The same things were measured in two ways. Each way mixes the same 4 hidden numbers, adds some noise and spreads widely along 3 directions of its own, which tell nothing about the thing.
In the rows, 100 means zero.
Some things both ways: the first way, then the second way.
91  91  89  80  83  110  101  94  110  104
104  85  101  86  105  97  118  103  89  125  103  78  86  87

108  114  89  68  105  100  120  95  93  102
84  91  102  82  76  90  118  69  81  118  80  104  97  94

97  90  86  82  86  111  88  124  115  100
108  90  94  79  107  98  108  120  102  129  135  88  79  98

116  117  88  69  104  87  115  86  97  93
88  90  96  82  87  101  107  67  83  120  98  101  103  95

101  94  84  74  99  122  99  134  95  102
101  86  92  70  97  103  117  99  97  136  137  95  82  106

94  88  92  88  81  100  92  78  106  108
96  85  106  93  112  94  102  97  102  111  91  87  107  73

106  89  96  87  92  101  88  115  102  101
93  98  99  84  91  88  102  108  106  113  114  104  85  98

86  112  86  78  84  106  104  99  121  109
99  90  92  97  96  100  110  98  92  119  98  82  106  78

88  98  84  118  79  80  97  108  128  100
112  82  70  92  115  100  91  98  83  146  128  68  95  82

97  121  88  55  100  113  128  96  100  106
99  110  102  106  87  111  99  91  78  109  90  87  116  78

106  97  84  88  100  94  103  102  97  93
102  95  75  107  106  116  72  83  93  126  123  88  132  74

93  128  97  73  94  99  99  97  119  114
97  88  109  82  113  113  109  94  103  116  112  90  113  84

99  74  86  72  85  116  104  102  94  93
106  95  76  98  91  103  103  101  81  129  110  76  103  82

110  98  90  97  91  76  100  82  103  94
107  95  101  99  121  110  75  104  95  118  123  84  104  85

103  73  86  108  91  90  102  95  93  90
95  86  84  89  96  86  95  86  84  129  103  91  89  92

99  77  105  60  91  123  104  95  84  109
104  87  115  79  109  108  127  103  92  123  110  87  94  91

Other things, the second way, with their names:
(135): 103  111  120  103  97  105  98  122  99  95  98  96  100  86
(377): 101  85  72  97  96  102  103  87  80  135  101  74  109  77
(42): 99  87  125  71  118  104  108  100  114  117  124  105  89  98
(238): 95  86  109  82  101  97  119  89  92  119  90  88  99  87
(236): 91  92  107  84  88  98  117  94  95  116  100  96  99  91
(308): 117  108  115  111  128  122  64  114  86  115  129  82  102  86
(408): 108  96  110  96  112  100  95  105  87  118  105  83  90  87
(95): 105  109  88  106  87  121  91  89  70  120  115  86  117  82
(164): 116  94  94  81  110  112  99  110  86  140  149  84  82  104
(120): 99  82  117  72  101  108  135  87  86  125  98  89  92  93
(378): 112  96  99  89  124  114  72  98  89  131  148  93  89  103
(375): 107  92  92  100  104  108  107  108  91  117  103  70  115  68
(272): 98  79  101  82  105  104  127  89  86  127  92  72  108  77
(172): 92  102  92  103  82  96  92  94  87  109  91  93  105  80
(404): 92  70  105  74  114  98  114  72  96  129  99  94  103  86
(210): 95  76  104  74  118  108  95  78  99  133  125  99  101  96
(38): 98  94  96  94  92  91  95  94  79  120  96  91  90  92
(115): 104  74  103  81  122  95  109  99  101  135  113  83  86  91
(136): 108  87  117  82  124  92  99  122  118  114  115  89  84  90
(449): 85  82  72  90  78  79  125  87  93  121  73  79  116  67
(282): 90  96  104  79  90  93  115  103  110  110  108  105  94  95
(435): 98  92  100  100  113  105  94  93  92  117  95  78  118  71
(442): 84  77  100  67  82  81  139  87  103  122  92  103  92  96
(373): 100  78  79  76  102  88  109  101  103  141  125  87  86  95
(2): 111  70  71  78  126  109  97  89  87  160  142  70  97  88
(146): 112  96  105  103  113  99  103  131  95  112  100  66  98  73
(427): 101  74  108  72  127  85  107  113  115  128  121  91  72  96
(70): 107  101  110  100  111  111  89  111  90  115  115  84  102  85
(310): 105  85  129  79  130  111  102  95  103  116  114  94  94  93
(329): 98  97  101  88  95  106  106  100  90  121  117  95  97  92
(200): 104  85  121  78  123  102  103  104  103  120  119  93  85  94
(289): 94  81  106  84  103  86  121  95  95  120  77  81  94  82
(240): 114  100  122  105  133  110  80  131  107  104  112  80  98  79
(439): 100  100  112  93  104  117  97  95  89  113  116  94  109  91
(415): 96  81  100  85  120  104  91  85  103  124  112  90  113  80

Some of these things the first way, each followed by its name:
89  104  90  74  90  113  107  99  108  113
(238)
91  110  86  88  93  110  98  111  110  114
(200)
107  111  91  57  107  106  132  103  89  97
(95)
130  63  84  80  103  95  90  71  63  79
(210)
88  87  64  79  86  138  81  118  104  107
(136)
111  81  103  91  88  83  96  65  87  99
(404)
114  72  96  57  95  122  90  104  78  94
(282)
96  98  90  85  84  94  101  74  106  103
(435)
145  46  103  98  102  64  93  64  62  67
(378)
78  109  85  67  86  125  112  97  112  118
(272)
96  104  80  92  97  95  115  102  106  96
(38)
80  93  100  105  80  102  94  97  115  123
(240)
70  97  83  80  77  131  101  119  122  120
(449)
112  86  78  56  104  127  90  104  78  98
(42)
88  127  98  98  94  85  115  111  126  114
(172)
106  91  96  56  94  117  101  96  88  98
(236)
88  94  84  62  96  142  99  129  96  112
(442)
